Each new row is followed by its nearest point in the smallest flat space through zero that holds the last named rows.

Q26 (3 x 13):
array([[ 13,  14,   5,  20,  11, -36,  17,  15, -13, -24,  28,   5, -30],
       [ 22, -29, -13,  39,  42,   7, -20,  22,  10,  12, -12,  13,   3],
       [  9,   3, -25,  -6,  44, -12,  43,  -9, -11,   3,  59,  -7, -12]])
New rows:
[-40, -23,  38,  -1,  10,   3,   0, -41,   2, -34,  16,   6,  -6] | [ -6,   8,   3, -11, -10,  -3,   7,  -6,  -3,  -4,   5,  -4,  -2]
[ -4,  15, -47, -35,  59, -28, -35,  16,  -2, -18, -17,  15,   9] | [  9, -11, -10,  11,  23,   3,   0,   5,   2,   7,   5,   3,   1]
[-16,   7,  -9, -17,  14,   9, -26, -31,  17, -14, -14,  33, -47] | [-1,  1,  3,  0, -6,  0, -4,  1,  1, -1, -5,  1,  1]
[-10,   6,  15,   1,  15,  -9,  -1, -11,  -3,  17, -25,  -5, -22] | [ 0,  0,  3,  3, -3, -1, -4,  2,  1, -1, -5,  1,  0]

Q700 (3 x 13):
array([[-22,   3,   9, -13, -11,   1, -10,  12, -23,  48,  -9, -18,  -4],
       [ 18,  13,  21,  26,  -6, -14,  -3,  -5,  -3, -39, -16,  25,  18],
       [ 12,  -6,  28,   8,  -7, -28, -27, -17,  -3, -22, -24,  17, -10]])
New rows:
[ -1,  13,  -1,  -3,   5,   2,  36,  23, -59,  32,   4,  -4,  11] | [-17,  21,   1,   4, -10,  15,  13,  23, -22,  32,  -1, -11,  22]
[ 17,  17,  -6, -16, -23,  -2,   9,  17,  -3,  13,  38, -24, -31] | [ -8,  -5, -13, -11,   4,   9,   5,   4,   2,  18,  10, -12,  -6]
[ 23, -15,   4,   8, -33,   9, -20,  10,  -9,  10,  -1, -18,   4] | [-4,  2,  8, -1, -5, -4, -6,  2, -8, 10, -7, -2, -1]

Q562 (3 x 13):
array([[ 28, -32, -11, -15, -32,  38,  19,  -1, -32,  35,  31,  27,  33],
       [ 28, -11,  16,   1, -14,  29,  28,  -6, -45, -15,  12,  26,  49],
       [-20, -17,   2, -12,  36,  39,  25,  60,  -2, -12,   9, -18,  25]])
New rows:
[-15, -21, -28,  -7,   7, -32,  19,   5, -25,  20,  24,  -4, -25] | [ -3,  -8, -12,  -7,  -5,   3,  -5,   5,   9,  21,   7,  -2, -10]
[-32,  17,  18,   5,   9, -13, -13,   5,  23, -31,   4,  -7,  28] | [-11,  13,  12,   7,  20,  -7,   1,   8,   5, -28, -13, -11,   0]
[ 20, -21,  12,  17,  -1,  -4, -18,  -2, -12, -13,  11,  15,  -6] | [  8,   2,   4,   3,  -8,  -1,   2, -11,  -9,  -3,   0,   8,   6]
[ 17, -30,   1,  -5, -12,  23, -31,  30,   1,  16,  28, -11,  -2] | [ -1, -18, -14, -13,  -5,  18,   4,  16,   2,  27,  15,   0,   2]
[-23,  18, -18,   1, -25,   2,  17,   7,   3, -23,  10,  -1,   8] | [-1,  1,  3,  1,  4,  2,  3,  4, -2, -6, -1, -1,  4]

Q664 (3 x 13):
array([[-10,  10,  -8,  25, -15,  23, -30,  32, -19, -25, -33,  33, -36],
       [  8, -11,  18,   4,  -2,  30, -48,  14,  -8, -20, -11,  11, -10],
       [-18,   5,   6,  -1, -65,  -4,  -2,  19,   2,  -4, -10,   2,  22]])
New rows:
[ 12, -24, -18,  11, -20,   5, -13,  -8,   5,  30,  31,  24, -24] | [ 1,  0,  0,  1,  2,  2, -3,  1, -1, -1, -1,  2, -3]
[ 21,  -3, -24,   0,  22, -23,  32,   1, -10, -31,  25,  10, -14] | [  1,   7, -16,   5,  27, -10,  21,  -8,  -1,   7,   2,   2, -14]
[-24,  26,   4,   2,   4, -19, -22,  -7,   5,  -1, -17,  32,  -6] | [ -6,   6,  -7,   9,  -5,   2,  -1,   9,  -6,  -5, -10,  10, -12]
[ 30,   4,  21,  20, -21,  -1, -21, -27,  27,  12,  28, -17, -20] | [  8, -10,  13,  -9,   3,   5, -11,  -6,   4,   1,   9,  -9,  12]
[ 20, -32, -10,  28, -29,  33,  23, -20,  20, -10, -11,  -5,  19] | [ -2,  -2,   6,  -4, -15,  -1,  -2,   1,   3,   1,   2,  -4,  11]
[ 17,  12,  25, -30,   4,  17, -31,  32, -33,  20,  -2,  21, -18] | [  6,  -6,  10,   4,   3,  20, -31,   9,  -6, -13,  -8,   8, -10]

Q969 (3 x 13):
array([[ 32,  27,  -5,   3, -29,  -3,  17,  49,   5,   3, -10,  28,  -4],
       [ -4, -17,  -4, -19,   9,  24, -19,   0, -33,   5,  -8,  11,  29],
       [ 23,  27,  -4,   1,   4, -15, -11,  -1,  33,  25,  34, -38,  36]])
New rows:
[ 27,   9,  11,  33,   0,  18, -12, -13, -12, -15,  21,  -5,  33] | [  7,   4,  -3,  -6,   4,   3, -10,   0,   1,  10,   9,  -9,  21]
[ 20,  25,  25,  26,  -1, -27, -27,  20,  11,  17,  15, -22,  18] | [ 20,  23,  -3,   3,  -4, -12,  -2,   8,  24,  15,  20, -19,  18]
[-21, -26,  20, -24,  14,  31, -14,  25,  27, -22,  -7, -28,   2] | [ -9, -10,   1,  -3,   8,   4,  -7, -12,  -7,  -1,   1,  -4,   4]
[-31,  17,   2, -26,   4,  -5,  13,   4,  -8,  17,  24,  17,   4] | [ 1, -1, -1, -2,  1,  3, -3,  1, -3,  2,  0,  0,  5]
[-10,  28, -10, -28,  -2,   2, -32, -13,  15,  22, -15, -11,   9] | [  5,   3,  -2,  -5,   6,   1, -10,  -4,   2,  10,  10, -12,  20]
[  1, -24,  27,  19, -15,  16,  26,  -8, -18, -13,  13,  29,  29] | [ -3,  -8,  -1,  -5,   0,  10,  -2,   4, -16,  -3, -10,  13,   1]

Q588 (3 x 13):
array([[  9,  -1,  -4, -31, -15,  30, -60, -19, -24,  28, -31, -53,  60],
       [ 14,  -6, -60, -48,  -8,  -9,  -7, -49, -28,  -1,  29,  18,  61],
       [  2,  -1, -55, -13, -38, -12,  18, -12,  40,  14,   5, -15,  -2]])
New rows:
[  4, -48,  14,   9,  -8,  -5,  -1,   4, -22,   5, -20, -16,  32] | [  2,   0,   9,  -5,   3,  10, -18,  -2, -13,   5,  -9, -11,  15]
[ -5,  21,  28, -33,  24,  -9,  -6,  31,   3, -31, -33,  39, -14] | [ -3,   1,  28,  13,  20,   0,   3,  11, -13, -11,   2,  16, -12]
[  7, -20,  -6, -45,  38,   1,  -7,   2, -48, -29,   2,  28, -10] | [  4,  -2,   9,  -8,  26,  -3,  -3, -12, -37, -17,  18,  32,  19]
[-19,   2,  -2,   3,  -9,   0, -16, -48,  22,  -2,   3,  17,  -7] | [  1,  -1, -13,  -5,  -5,  -4,   5,  -5,   4,   0,   5,   3,   3]
[-20, -29,  -4,   4, -19,  -2, -33, -11,  38,  -6,  -8,  24,   5] | [  0,   0, -10,  -2,  -9,  -1,   2,  -1,   9,   4,  -2,  -6,  -1]
[ 23, -22,   1, -24,  -5,   1,   1,   3,  10,  44,   2,  10,  -2] | [  1,   0, -11,  -5,  -8,   0,  -2,  -4,   5,   5,  -1,  -7,   5]

Q848 (3 x 13):
array([[  2,  23,   4,  -9,  29, -20,  12,  -3,   7, -24,  36,  -5,  -5],
       [-29,  14,   1, -31,   5,  15,   3,  17, -15,  37,  15,   5, -16],
       [-41,  -9,  -8,   3,  16,  28,  61,   5,   4,  -1,  14, -21, -24]])
New rows:
[  5,   9, -13,  10,  -8, -28,   2,   0, -18, -10,  16,  12,  -5] | [  8,   8,   2,  -2,   6, -11,  -5,  -2,   2,  -9,   8,   1,   3]
[-21, -14, -21,   7,  13, -10,   7, -16,  14, -48,  -7, -27,   4] | [  4,  -9,  -3,  21,   9,  -4,  25, -11,  14, -32,   3, -13,   1]
[-32,  21,   3,  29,  24,  17,   5,  46, -30,   8, -12, -18,  11] | [-19,  -2,  -2,  -6,   1,  14,  14,   6,  -4,  13,   2,  -3, -10]
[-29,  39,  -9,  23,   9,  24,  -2,  -2,   9,  -1,  10,  -4,   5] | [-10,   4,  -1,  -4,   8,   4,  13,   2,   0,   0,  10,  -4,  -7]
[-32, -23,  15,   9,  17, -31,  -2,   3,   9,  15,  12,  12,  16] | [-2,  4,  1, -4,  4, -1,  1,  1, -1,  1,  6,  0, -2]

Q824 (3 x 13):
array([[-36,   4,  19, -44, -19,  30,  -8, -20,   1,  28,   8, -42, -32],
       [ 52, -20,  59,  14,  -2,   1,   0, -24, -25,  42,  41, -17, -13],
       [  9, -27,  -1,  10, -35, -29,  -9, -19,  46,  11, -10,  31, -31]])
New rows:
[ -9,  -3, -10, -17,  30,   7,  -3, -48,  -2,  -2,   6,  -4,  17] | [-7,  5,  1, -7,  3,  8,  1,  1, -7,  1,  2, -9,  1]
[  8, -24, -39, -10,   4,  34, -28,  -1,  -6,  17,  28, -48, -15] | [-11,   5,  12, -18,  -1,  17,  -1,  -6, -10,  12,   8, -23,  -8]
[-17,  11,  -2,   7,  21, -30,  -9,  30,   7, -13,   6,  -7, -23] | [ -6,   3, -10,   0,   2,  -2,   1,   5,   3,  -8,  -7,   5,   4]
[  0, -22,  -8,  -6,  -2, -41, -13,  36, -24,  35,   9,  10,   8] | [13, -4,  4, 10,  2, -6,  1,  0, -1,  1,  3,  7,  3]
[  8,   3,  -5, -13,  12,  -1,   2,   3,  -2,   2,   2,  16,  -1] | [ 2,  1, -2,  3,  2, -2,  1,  2, -1, -3, -1,  3,  4]
[-10,  -4,  -8,   9,  15,   0,  21,  -3,   1,  -4,   5, -16, -15] | [-4,  3, -1, -3,  2,  4,  0,  1, -3,  0,  0, -4,  1]

Q570 (3 x 13):
array([[-17,   5,  24,  22,  30, -14,  -8, -27,  41,  -8,  48,  16,  33],
       [ -4, -14,  25, -23, -12,   7,   2, -24,  64,  20,  36,  12,  30],
       [ -7, -22,  44, -52,  32,  21,  -7, -49,  62,  -7,  41,   4,  40]])
New rows:
[  9, -30,  21,  10, -27,  -4,   2, -22,  12, -38,  -6, -13, -20] | [ 1, -3,  2, -9,  0,  4,  0, -3,  2,  0, -1, -2,  1]
[  1,   3, -12,   9, -45,  11,   2,   7, -12,  10, -18, -11,  -4] | [  7,   0, -14,   1, -31,   0,   7,  18,  -7,  17, -16,  -1, -13]
[  9,  16,   1, -19,  -3, -18,  -5,  17,  31,  12,   7,   1,  15] | [ -1,  -3,   4,  -3, -12,   0,   2,  -3,  21,  11,  10,   5,   7]
[-12,  -7, -12,  27,   1, -46, -27,  22,   4,  -7,   2,   0, -16] | [ -5,  13,  -9,  36,   0, -17,  -1,  10,  -9,  -1,   4,   6,  -3]
[ 11,   9, -31, -19,  10, -28, -34, -13,  20,  16, -11,   8,  12] | [-1, -1,  3, -2, -2,  0,  0, -3,  8,  3,  5,  2,  4]

Q308 (3 x 13):
array([[  4,  53,  -5, -12, -18, -23, -25,  15, -25,   9,  31,  27, -12],
       [ 45,  28,   2, -16,  -5,  11, -16,   0,  -5, -22,  27, -29,   7],
       [ 17,   2, -10, -23,   1, -10,  24,  15, -20,   5,  19,  -3,  30]])
New rows:
[ 21,   1, -11, -45,   3,  21,  42,  -7,  48,  39,   2,   0,  15] | [ 10, -18,  -5, -11,   7,   2,  24,   4,  -4,   0,   1, -12,  24]
[ 15,  -1, -23,  20,  11, -13,  12,   4, -15, -13,  29, -20, -24] | [12,  7,  0, -6, -1,  1, -2,  1, -3, -5,  8, -7,  4]
[10,  6, 40, 11,  8,  5, 20, -6,  4, -8, -4,  5,  2] | [ 3, -6,  2,  2,  2,  5,  1, -3,  5, -4, -4, -7,  0]
[ 11,  -7,   5,  -5,   0,  12,  -6, -29,  -3, -48,   2, -30, -27] | [ 21,   1,   9,   6,   2,  21, -17, -14,  16, -21,  -2, -28,  -8]
[ -4,  26,   7,  -9,  24,  19,   4, -33,  -7,  -4,  -4,   1,   1] | [ 5,  3,  2,  1, -1,  4, -7, -3,  3, -5,  1, -6, -4]
[ -5,  -8,  -4,  -4,   1, -12,   3,  -5,  20, -10,   4,  -4,   4] | [ 0, -6,  1,  1,  2,  3,  3, -2,  3, -1, -4, -4,  2]
